The rows of a group lie close to one hidden flat surface of 12 dimensions, which may be shifted away from zero. Surfaces can cross.
In the rows, zero is written as 128.
Known rows, each followed by its group:
[183 106 157 106 137 110 175 112  94 129 128 171  91 178 155 110 128 139
 135 166 147]
(1)
[ 65 168 124 140 161 132 115 139 195  86 163 113 121 143 143 141 164 111
  99 114 136]
(0)
[117 109 166 133 178 152 133 151 200 136 118  91 122  84 134 126 162  75
 100 155 104]
(0)
[103 181 117 167 101 101  86 108  85 120 161 103 175 160 185 127 140 114
  95 131 156]
(2)
[121 108 137 137 119 167 122 168 123 144 161 146 146 131 187 127 179 140
 140  87 192]
(1)
[112 145 111 143  89  89 112 143 105 148 123 116 152 147 135 157  94 133
 137 171 139]
(3)
[131 113 123 140 111 113 117  86 155 140 127  87 131  76 172 171 138  90
 140 113 170]
(2)
[175  80 154 142 141 112 122 156 118 152 124  97 133 120  96 108 170  87
 144 137 170]
(0)
[115 137 110 146 141 186 184 148 123 123  99  90 102  91  82 156 118 126
 113 133  94]
(0)
[ 52 128 106 204 155 137 141 121 130 120 115 132 139 141 167  91 133  58
  80 122 165]
(2)
[ 81 137 135 196 147 139 169 166  66 145 109 135 153 165 151  93 132 107
  94 150 123]
(2)
[119 182 159  77 113 124 135 159 143  89 127  84 106 159 135 147  98 141
 126 155 132]
(3)
[143 109  50 155 141 137 138  85 101 140 119 175  93 127  77 115  80 175
 108 189  99]
(3)
[188 133 137 118 142 178 145  66  88 107 123 116 100  77 141  94 132 171
  84 131  85]
(3)
[119 145 137 175 157 128 123 119 134  97 106 129 110 127  69 102 137  97
  39 146  58]
(1)
[ 69 138  91 170 127 143 191 129 101 105  90 167  96 144 108 132  90 135
 102 103 126]
(3)
[146 121 106 158  72 134  68 152 101 155 104 107 180  96 116 136  91 114
 127 140 134]
(2)
[149 163 121 152 140 156 154 138  91 102 129 127 153 147  95 152 144 127
 130  98  88]
(3)
[148  96 152 168 108 127 163 109 116 165 108 148 107 115 179 161 129  79
  83 164 135]
(3)
[118 105  82 117 122  88  72 142 150 141 103 135 149 142  50  91  73 108
 163 151 135]
(3)
[ 76 117 138 122 103  69 156 124 152 174 133 143 113 150 180 173 106 113
 143 163 154]
(3)
[162  89 166 137 145  60 139 111 177 146 127 160 120 123 143 190 166 106
 152 126 128]
(0)
[149 129 105  67 129 152 120  92 164 124 158 141  62 108 124 130 105 195
 104 183 104]
(3)
[116  86 164 124 189 127 128 134 215 149 124 147 134 104 169 119 144  95
 133 162 114]
(1)
[187 106 170  99 149 101 129  67 149 150 165 132 117 140 125 124 181  54
 120 137  79]
(1)
[122 106 137 124 122 143 127 195 153 178 145  91 121 125 121 151 145 125
 143 182 155]
(0)
[122 110 158 132 130 143 163 140 118 107 101 128  89 130 141  97 129 122
 106 115 176]
(1)
[ 77 134  96 169 183 149 147 170 160 128 144 173 124 181 163 122 122 124
 111 198 150]
(0)
[ 97 135 176  90  97 110 124 108 154 118  93  95 131  82 186 130  93 113
 130  91 135]
(1)
[111 145 131 138  94 144 189 179 114 123 115 199  94 177 145 195  88 182
 116 149 119]
(2)
[143 118 137 153 114 139 155 123 114  98 130 198  86 183 155 133 139  88
  83 102 173]
(2)
[141 117 126 131 143 139 115 131 144 155 176 148 147 144 147 142 178 114
 140 132 132]
(1)
[137 163 131 168 107 130 112 131  52 133 125  84 187 117 154 121 132 141
 123 120 130]
(3)
[167 110 164 139  98 144 158 174  92 195 117 104 151  98 136 186 133 156
 144 171  88]
(2)
[134 117 114 113 116 111 144 146 130 170 179 118  99 162  81 174 163 132
 151 168 130]
(1)
[ 86 149 102  80 123 118 130 122 174 135 186 140  91 153 127 165 133 176
 146 143 126]
(3)
[ 74 132 101 151 135 115 161 171 114 116  91 156 136 164  83 121  88 113
 153 107 131]
(3)
[135 104 125 138  79 146  79 213 165 136 124 111 116 114  55 171 139 117
 116 117 160]
(0)
[129 118 166 113  82 179 128 153 174 157 134 133 114  96 197 187 127  99
  97 139 130]
(0)
[ 93 147 131 158 171 105  72 135 173 132 143 155 194 134 193 111 134 126
 117 152 107]
(0)
[152  92 125  74 147 104 155 148 137 155 115 157 127 140 146 127  84 181
 220 169 146]
(1)
[141 127 163 107  84  81 110 140 110 162 146 136 141 171 186 137 117 121
 142 162 165]
(2)
[ 86 154 106 170 168 125 190  77 103  75 114 100 106 130 153 115 147 102
 126  82 175]
(2)
[101 144 120 153 221 144 153 134 136 122 103 121 191 111 111  89 130 116
 161 121  57]
(3)
[159 158 148 154 158 123 115  86 109 117 163 151 165 161 172 107 166  97
  96 133  90]
(1)
[153 136 106 150  87 118  84 134  96 182 158 166 208 156 174 166 115 117
 153 145 118]
(1)
[105 103 112 175 125 116 112 174 184 138 112 176 120 130 100 181 128 114
 113 134 135]
(0)
[160 128 131 134 107 145 152 116 106 102 161 104  93 135 141 166 193 121
 136  68 206]
(2)
[154 154 168 144  84 130  89 122  96 135 132 106 169 111 147 137 142 109
  85 117  83]
(2)
[152 123 161 217 156 139 101 199 132 135  79  82 182  89 131 149 143  99
  90 185 111]
(0)
[116 120 112 102 118 119 101 116 125 173 148 134 180  99 131 129 128 159
 187  97 101]
(2)
[194 147 130 103  71 124 110 155  69 106 130 153 129 179  97 135 106 171
 137 125 141]
(2)
[142 141 114  93 150 210 148 171 135 147 203  99 118 138 120 146 188 172
 149 149 135]
(0)
[220 103 160  87 162 162 145 116 136 150 128 133 139 107 157 125 133 122
 160 170  90]
(0)
[ 59 153 107 155 197 120 154 120 158 122 129  79 139 109 105 127 141 117
 134 140  91]
(1)
[172 124 114 152 110 119  83 141  98 158 132 170 175 146 106 132 113 139
 126 158  88]
(1)

New rows, each followed by its group:
[ 95 147 106 148 137 161 131 113 162 131 178 114 126 109 158 180 181 125
 120 105 136]
(2)
[127 137 139 172 122 132 153 107 119 133 129 161 111 170 159 147 131  54
  59 166 104]
(1)
[102  60 122 151 141 145 180 179 122 169 102 115 105  99 116 122 144 124
 173 117 202]
(1)
[114 132  88 157 134 147 115 139 136 148 137 151 151 120 112 150 122 140
 125 144  93]
(3)
[163 121 112 220 120 145 154 128  71 121  73 118 131 115 126 142 109  86
  84 155 150]
(2)
[165 160 142 154 152  71 115  96 124  64 137 145 134 176 146 144 161 122
 128 100 154]
(0)
[120  97 124 171 108 135 154 119  65 163 126 118 132  95  94 132 175 126
 122  71 127]
(1)
[101 121  95 143 162 139 129 156 140 168 123 147 161 110 111 133 103 167
 156 168  80]
(0)
[137 135 138 142 132  88 190 109  68 137 124 161 125 177 173 139 122 155
 153 140 145]
(2)
[194 147 140 110  52 171  90 169 108 134 149 129 133 126 132 187 129 159
 106 132 121]
(3)
[175 141 171 103 161 155 149 144 189  84 139 103  74 152 157 147 147  75
  93 185 153]
(0)
[145  83  97 179 177 182 172 141  94 157  97 188 130 110 125  96 118 149
 124 160 110]
(3)
[147  79 118 135 151 100 125 121 108 189 119 166 170 135 134  88 108 111
 178 166 118]
(2)
[127 167 138  95 107  91 155  84 107  83 151  97  95 168 146 147 141 127
 147  87 174]
(0)
[141 115 107 151 151 145 133 148 133 128 126 114 123 167  97 107 135  32
 120 157 160]
(1)
[176 133 149 126 156 116 165 130 108 112 102 141 101 174 103 110 104 115
 115 193 102]
(2)
[138 119 114 170 183 161 195 146 133 121 147 144  89 164 131 162 174 126
 122 158 150]
(0)
[132 147 135 113 102 147 103  69  92 138 146  98 148  60 177 111 139 180
 109  97 101]
(3)
[113 119 136 166 200 101  98 179 158 145 127  94 176 129 133  94 151 134
 140 197 138]
(1)
[152 107 113 156  94 151 143 140 107 125  94 183 119 124 115 158  99 128
 114 109 132]
(2)
[116 131 109 146 147 137 111 136 110 160 137 102 175 113 114 111 135 128
 143 146  98]
(2)
[101  95 101 155 124 206 117 169 139 151 130 137 125 104  96 105 152  92
  99  92 147]
(0)
[193 115 110 120  64 161 122 133  94 150 161 218 121 196 151 163 121 110
 122 133 149]
(1)
[114 101 118 103 132  96 114 110 157 108  82 130 107 126  57  79  85  74
 135 108 121]
(3)
[165 158 106 121 141 130 134  44 110 138 163 128 134  92 138 166 130 180
 124 149  37]
(3)
[178  86 140 126 173 116 177 122  69 128 108 151 109 143 112  74 148 181
 166 137 147]
(1)
[108 177  93 150 108 109  94 146 133  97 113  80 131 149 127 138  82 111
 108 182 167]
(2)
[133 140 119 141 162 147 173 147 155 112 134 159  80 167 120 163 124 129
 104 191 115]
(2)
[ 57 164 121 125  96  74 142 132  85 128  81 122 179 132 140 128  47 165
 174  95 104]
(3)
[ 81 149 116 125 137 146 158 157 123 142 153  83 136 123 134 149 153 162
 165 118 147]
(2)
[170  96 149 128 149  92 154  97 122 118 106 147 104 154 141 105 130  76
 142 137 165]
(0)
[122 147 120 153 154 145 149 118 133 105 124 168 104 153 117 128 124 119
  75 145  85]
(1)
[ 73 124 130 166 115  82 128 181 176 121 109 128  97 167 135 159 109  85
 102 173 195]
(0)
[186 114 153 128  94 168 107 169 105 137 123  88 138 101 110 137 145 109
 121 118 149]
(0)
[ 87 170 123 124 152 134  82 145 164  95 132 102 159  86  77 121 133 194
 106 102  56]
(1)
[125 126 159 112 146 163 163 190  70 147 128 103 151 142  72  76 157 160
 155 106  95]
(2)
[113 162 168 158 157 126 110  97 131 110 146 142 168 125 207 115 159 124
  72 116  86]
(1)
[116 104 141 143 138 162 116 165 174 133 157 117 107 135 128 133 186  66
  98 122 170]
(1)
[121  93 151 181 115 136 197 153  64 179  97 136 143 119 168 150 138 125
 142 128 155]
(2)
[154 128  81 149 129 143 126  51  93 129 141 137 103  93 111 114 127 159
  91 142  97]
(3)
[122 119  95 124 149  71 110  98 140 180 140 125 167 135 164 131  96 135
 191 200 131]
(2)
[117 124 134 101 127  99  94 116 142 123  89 131 152 128 117  84  77  98
 137 138 106]
(2)
[100 151  97 154  83 160 155 149  84 134 157 136 118 174 149 167 135 119
 115 116 177]
(1)
[141 118 148 131 113 117 129 122 113 164 149 149 148 130 180 150 153 134
 138 126 131]
(1)
[161 138 134  99  86 146 101 121 130 111 115 172 144 139 156 123  85 123
 124 107 118]
(1)
[136 150 156 153 107 116 128  96 123 112  90 151 132 128 156 140  92  86
  57 151  73]
(2)
[116 139 125 198 140 153 146 144  90 111 131 144 120 179 145 104 159  77
  64 140 159]
(2)
[127 129 116 164 107 140 142 129 119 109 148 185  98 180 165 156 148 114
  93 112 180]
(2)
[ 96 168  84 157 142 142  97 133 141 146 196 134 156 166 150 146 157 138
 107 169 118]
(2)
[150 165 133 196  77 125 169 142  57 106  77 143 121 156 154 186  77 140
  71 163 122]
(2)
[115 141 102 154 104 135 119 144 102 130 137 142 154 145  94 158 138 125
 144  82 115]
(3)
[170 127 151 117 142 108 140  87 103 145 169 155 140 164 178 130 165 114
 137 138 117]
(1)
[159 110 137 154 125 140 140 144 125 127 112 170 100 163 129 130 123  87
  79 163 135]
(2)
[168 153 140 140  58  90  80 101 101 159 156 143 154 159 122 176 125  91
  76 162  60]
(1)
[121  99 141 172  70 121 144 136  86 171 116 166 108 110 109 166 137 154
  83 115 101]
(1)
